All groups share one centre, and each spreads out both ways along 13 directions, with some noise.
Some rows, each with its group after it:
[ 20   0 -26 -46  21  23  19  -8 -21 -36  31 -17  51  35  -2  41   9   2
 -37]  N
[-76 -14  -6 -33 -30  23  12  32   9  -2  31  14 -55  14 -14  18   7   8
   6]  X
[ 27 -12 -36  -6  51   8 -32 -37  55  27  -3   2 -56  29 -26 -10  10 -20
   7]  K
[-55  -1  46   5 -29  -2   1  25   6 -27  12 -25  23  23  25   9  -9 -16
  15]  A
[ -6  24  71  72  13  21   9  12 -20  -4  11 -35   5  43   8   9 -60 -12
 -19]  N
[ 43  19  72  26  13  47  -8 -24 -75  11 -14 -35  12  30  13 -14  -1 -15
  18]  N
[  5  11  39  18 -46  -6 -65 -17 -32  25   6 -45  69 -40 -37 -19  13  56
  32]  N
[-27 -64  22 -33  24 -40   2  35  33   6   1  19  -3   6  12  -7  58 -46
  13]  K
[-24   4 -19 -40 -10  37   2  48 -16  18  -5  11 -31 -30 -45  79   9  63
 -58]  N
[-33 -22  22 -24  -7  -9 -24  21  11  -4  31 -51   9   6  -7 -40   7  11
   6]  X
[ -4   4 -40  46 -82  -9 -40  -3  45 -16 -38  -1  20 -10 -32  79 -10 -11
  20]  A
[ 54 -45 -34  31 -16 -16 -30 -26  -9 -29 -44  31  36 -20   5  31  43  10
   3]  X
[-12 -29  20 -44 -43   4  27  50   7 -29  49 -27   3   5  22   5   3   0
   3]  N
[-73 -16  32 -20  16  12   7  -8 -11  -7  44 -46   3  11 -22  -5  -1   2
  30]  X
[ 46 -16 -56  45 -44 -44 -37  18  36  12   6 -19  -8  20  29 -38  -7 -33
 -19]  X
[ -8   0 -32 -12  29  13  -9  -7  -3  -3  31  62 -12  25   4  93  31  22
  29]  A
[-22 -12 -22 -41  -3  20  13 -17  26 -38  -4  28 -40  26 -32  40   9 -12
  65]  A
[-70  28 -10 -32 -17  46 -38 -53 -46  36  53  -7  35   7 -40 -31   6  56
  -2]  A
[ -1 -26 -14  42 -61   0 -64 -16  20 -32  23  10 -33  30  15 -38   2  -7
  34]  K
[ 65   7 -48  20  17  17  -6 -36 -43  37 -41  16  -6   4 -36  11  20 -11
   1]  X
[-17 -51 -41  29 -55   6  -4 -28 -18 -45 -16   4 -26   6 -20  42  27 -56
  51]  A
[ 22 -33  64 -26 -24  -6 -12  64 -32  10   8 -13   3 -30  30   1  44  37
  27]  N
[-37  32  54   3 -29  18 -39 -42 -43  -9 -10 -59  93  20  17 -36   1 -19
 -23]  A
[-47   7 -11 -10  10 -18   4  33   4 -28  28 -26  55  33  17  45  -8  20
 -30]  X
[-16 -18 -28  -9 -28  -3  -9  33 -11  14  10 -34 -26  -1 -74  -4   6  29
  37]  A
[-50   6 -39 -37  17  17   7 -53   4  20   0  25  19  36 -63 -12  20 -17
  12]  X
[  4 -54 -25   9 -37   4  -9   5 -13   0 -29  27 -15  29 -18   4  52 -28
  13]  N
[ 39 -29   2 -23 -29   1  18  17  15   9  -9  19  16 -37  -8  24  38  14
  25]  X
[ 34 -15  -7  15  21 -12  -4 -53 -22  41  19  35  67  -6  16  14  56  -2
  68]  A
[ 50 -13  90  -2  11  -5   1  10   4  22  14 -41  76 -11   2 -34  -3 -31
 -33]  X
[ 14 -30 -34 -14  50 -46 -23  15  19  -4  -8 -27   5  17  32   3  32 -39
 -33]  K
[ 13  49  29 -24  45 -23  -4  -6 -25 -55  -3 -32  31  40 -13 -14 -23  12
  37]  K
[-23  -6  46   0 -19  -4  19  17 -49 -30   7  24   0  33 -12 -60   5  35
  51]  K
[-14  -2 -45 -36  12  14  -3  21  -2  12   5   7 -15 -38 -54  62  16  60
 -25]  N
[ 41  42   4 -20  60  20 -25   5 -12  23 -23 -19  32  44  36 -11   2  40
 -59]  K
[-38  -4 -22  -1 -18  -6  -8  -5  -5  -9  45 -40  16  16  -5   2 -10 -11
  17]  X
[ -6  30 -21   0 -14  19  14 -14  -7 -17  22 -15  43  11 -46   8 -32  40
   0]  K
[-10  -9 -62   5  -2  13 -21  16 -26   1  14  -8 -62  13 -75  14  -9  32
 -10]  A
[ -2 -28  30  -5 -26  -1   4 -11 -18 -10  13 -37  36 -10  30 -63  20 -26
 -11]  A
[-15   2 -17 -58   0  -7   2  -9 -37 -37  13  -8  10  32   7 -39  32  22
  50]  K
[ 49 -20  15   9 -79  35 -19  19  -7  28 -50   0  -2  -6 -13  15  25 -13
   0]  N
[ 27 -43  -5  42 -29 -20 -25  34 -17  27  -6  -8 -42 -53  14   5  20   4
   9]  N
[ 45 -20   4  -2  36 -18  11  31 -20  21  -4 -17 -18   1 -12 -25  19   2
   6]  A
[-17 -12  29 -21  -5  -8   7  26 -28   0 -14 -12 -12 -19 -40  17  10   5
  14]  K
[ 36 -29  10  -6  -4  12 -24 -13 -24 -44 -15  52 -30  34  13 -13  27  13
  -6]  X
[ -2  12  34  24 -11   1 -53  12 -12  36 -69  24  21  26  15  10  30  -1
  -8]  N
[ 12  -9 -17   2 -44   0 -23  -7   0   8   6 -43   9 -22 -55 -36   4  11
  32]  A
[ 16  13 -16  -8  43  27  18 -14 -33  47 -47  18   0 -14 -51  41  22   7
 -10]  X
[ 24 -15 -17 -33  -8   1   9 -13   1 -41 -11  55  42  28  34  38  38  13
  21]  X
[-13 -14  25 -21 -60  23   0  19  -1  36  35  -8 -10 -37 -37   2  19  44
  65]  A
[  9 -21  63  16  19 -22  34  44  18  -1   3 -12  15  45  22 -34 -10 -42
  11]  N
[ 93  22 -10  -5 -17  27 -22  -2 -24  20 -22  -5 -41  -5 -13 -18   2  37
  24]  X
[ 21 -45  31  14  22 -45 -32  56   6   4  -4 -16 -13  25   2 -61  15  -7
 -22]  K
[ 10  23  36 -23 -12   0 -28  51 -33  46 -38 -50  59 -39 -36  24  13  44
 -57]  K
[ 33  -4 -12 -18  20 -29  -3  48  55 -35 -27  12  15  32  20  57   4  -8
 -11]  A
[ 10  48  -1  48   0   6 -55 -18  17   3 -33  -9   9  49   4   7 -35  -5
 -36]  N
[-43  -5 -23 -24   2  22 -14   2 -27 -39  54 -37   7  27 -55   3  -5  49
  11]  X
[-20  23  49 -23 -15  40   3 -11  -4 -14   4   3  20   3  19  33  -8   3
  -7]  A
[ -2 -17   9  26  21 -19  23   8  28  15 -10  23  53  19 -25 -15  -1 -10
 -10]  K
[-58  17 -57 -13  19  -9 -31  12 -28 -10  36 -34 -10  12 -50  12 -22  59
 -44]  N
[ 23   9  -9  -5  32 -29 -38 -23  -7 -25 -24 -13 -43  16 -21 -25   7 -24
  56]  K
[-18 -36   3 -26  94 -49 -10  49  12   9 -12 -23 -27  32 -24 -17  27 -33
 -46]  K
[-28  -7 -46   4  25  -1  -2 -15   0  23 -58  41  12  43 -31  33  29 -25
 -35]  N
[ 24 -32  31  -4  44   3 -32   4  26  16  22 -25  12  29 -29  -7   6 -19
 -19]  K

New rows. What belongs after each?
[ 30  -4  61  17 -12   3 -40  44 -13  19  -7 -44  22 -15   2  25  -2  10
 -31]  K
[  0   4  21 -30  -9  31   7  -9 -30  18  35 -13  -6  17 -19 -20  10  -7
  14]  X
[ -9 -43  34  -9 -30  -6  12  60  12 -10  39 -21  -4  16 -28 -23   1  17
  27]  N
[ 25  18  -9  15 -10  25  23  -2   8 -29   7   8  30   3  34  88 -10  18
  34]  X
[-16  34 -19 -20  36  39  -1 -50 -40  -8  -3  14  11   8  -3  70   4  19
 -16]  N
[ 10  14  44  -5 -10 -12 -40   2  12  18   3 -16  37 -32  31   3  10  28
  32]  N
[  0  -3 -37 -11 -32 -18 -50 -11 -45 -18  47 -65  15 -15  -9 -27   8  34
   5]  N
[ 54 -64 -36  42 -24 -16 -12  -6   7 -34 -35  32  -1 -26 -29  27  21  15
  -1]  X
[ 62 -17 -12   4 -15  -1 -40   6 -46 -36  -8 -11  15   7 -29  -9  10  60
 -22]  X
[ 49 -25  29 -14 -11   9  29  33  33  24 -23  -3 -14  -2  21 -26  12 -34
  18]  N
[-35   7 -22   7  22  13 -13 -24 -13 -10 -12  38   5  22 -10  67  14   5
 -14]  N
[ -7  25  73  -8   0  41  21  26 -27   9  27 -16  60  12 -35  19 -27  47
 -28]  K
[ 30   9  13  16   5  16   9  22 -23 -48  39 -44   1  56  37  19 -41 -13
 -49]  N
[ 24 -10  -4   7  26   9  -2 -13  16  21 -31   9 -45  -8 -47 -18  -9   2
   0]  X
[ 13 -20  10 -21   1 -54 -30  47  20  -3  30 -33  38 -18  -4 -49  21  56
  18]  N
[ -5   8  10  38   5 -34 -20  18  -1   1 -36   1  15  29 -41 -55 -24  17
 -11]  K
[ -4  28 -27 -36  54   8 -16 -43   5   7 -26  43   0  -8  10  31  28  31
  21]  N
[ 50   6  79  19  21  17 -15 -17 -11  48 -35 -22  41 -18   4 -14   9 -18
 -18]  X
[ 13  20  42 -24   1  14  23  35  29 -25 -19 -15 -14  20 -35  41 -11  10
  70]  A
[  8 -15 -10  -8  54  -1 -26 -41   7 -21 -44  26 -19  35 -15 -40  21  10
  21]  X
[ 29  -1  68   6  73  12   8   2  -5  15 -41  11   2  16   8   0   0 -11
 -35]  X
[-38 -37 -44  -7  45 -37  21   3   9  11  10  15  11  -4 -43  -1  32  -1
  -4]  N
[  1  -4 -18 -12   4   7   3  33  11  21  -2 -16 -30 -12 -23   6   5  26
   5]  X
[-56 -35  -9  -9 -15 -14  11  22  32 -19 -12  38   9  -9  29  60  32  -7
   4]  X
[ 21  18 -16 -26  50   5   5 -15 -22 -51  46 -48  29  40  29 -15 -21  -3
 -17]  N
[-56 -12 -56   1 -46  -7 -44  17 -23 -18  24 -34  -3  -7  -8  24  18  37
   3]  X
[108  21   3 -29 -12  30   5  -2 -10  38 -41  12  -3 -35 -24   1  23  35
  33]  X
[ 27 -18  53  27  26  18 -10 -29 -23 -49  -6  19  41  28  -1  22  -6  -1
 -30]  X
[-11 -17  22  34 -18  35  20 -57 -31  15  36  10  19 -16  22  13   5 -26
  20]  A
[-44  29 -12 -60 -33  18 -38  26   1 -20 -11 -35 -21  25 -81  -6   0  51
  13]  A
[-49 -22  20 -24  22  -7  26 -19  55   2  -5  14  50  -8  -7  29  25  -5
  32]  X
[ 30  -3  41  62  15   0  14   6 -27  -2 -26 -26  18   4  19  40 -20 -37
  -8]  A
[ 15  52  48  26  69  -6  19  26  -3   7 -38  -6  45  18  10  38 -38   1
 -52]  K
[ -4  -2 -48  30 -46  58  -5  -3 -51  36   3  10  25  12  39  18  11  51
 -67]  K
[ 35 -11   9 -82  40  32  16  12 -20  19  43   2 -24 -13 -19 -42  35  54
  -6]  A
[  6  45  49   0  10  50 -19 -22 -27  45 -62   9 -32  23  29  -6   3 -19
  17]  N
[ -3 -18 -47  17 -43  41 -52 -29 -12  39  15 -19  36  -1 -33  14  14  27
 -58]  K
[-48 -26  -7  -6  84   1  32 -22  34  -1 -10  28 -35  30 -30  -4   4 -28
  13]  X
[ 52  -5   1  10 -73  -8 -23  49 -11  14  26 -59  16 -43  29  21  11  25
  21]  X
[-49  11 -43 -47   6 -35 -21   3  74  20   8  -3  28 -15 -34 -20   9  39
   6]  N
[  5  26  35 -42  51  38  26 -12 -33  29 -25  -6 -25  -9 -53  25  -3   6
  36]  K
[ 13  34  52  -4 -30  35   3 -25   7 -32  -7 -19  69   2 -27  81 -18  -5
  36]  A
[ 48   3  55 -15   4  11 -22  -3   2  19 -15  -2  36   9   7 -42  21  23
  24]  K
[-10 -47 -41 -27  44 -16  -8  32 -26  29  19 -46   4  11 -58  -2  37   3
 -69]  K
[-25 -12  26  -5  -2  -3 -24  55  19 -60  12 -17 -44  15  27  10 -15  59
  -3]  X
[ 53  12 -34  28  57  37  32 -13  40  32   1  -4  20  15  14  50 -35  -6
 -53]  K
[  8  24  74  -3  36   8 -61  25  -1  18 -19 -29  13  25  20  16  -1   8
 -38]  K
[-20  29 -54  -7  18  -4 -20 -12  55   7 -41   5  -9  26 -63   1 -17   3
  17]  A
[ 39 -30  10 -12   5 -13   2  -2  20   1  12  25  50  -9  63  14  41 -19
 -11]  A
[ -8   5  33 -33  -1  59  48 -18   1   1 -27  33 -35  41  20  23  12 -45
  24]  N
[-36  -2 -44  -4  17 -25 -16   0  26  22 -21  -3 -42  17  -1 -48   2 -18
   6]  N
[-24 -31  19  37  -2   5  16 -38 -17  -8  30  33  34   3  85  19  28 -48
  -1]  A
[-12   1  -9  27  14   2 -15 -48  20  20 -36  38  22  15 -16  14  21 -22
  29]  N
[-30 -18  -4   7 -50 -15 -25  38  -1 -36  -6 -82   4  16 -19 -48 -18 -14
 -40]  A
[ 55  19  35 -14 -22  29   0  26  -5   1  52 -66 -18 -58 -17  13 -37  63
  20]  N
[-58 -30 -17 -22 -30  20  18 -15   0  -2  -2  36   8  32 -27  36  41 -26
  10]  N
[ 22  25   8  -8 -10  -5 -22   8  60  36 -11   4 -21  19 -15 -45 -18 -15
 -19]  X
[-24  18  -8 -45   5 -20 -45  15  27  -1  18 -14  15   4 -22 -51   7  60
  36]  N
[-28 -23 -18  11 -48  16 -55  16 -15 -56   4  28 -73  29   8   9   5  37
  -8]  X
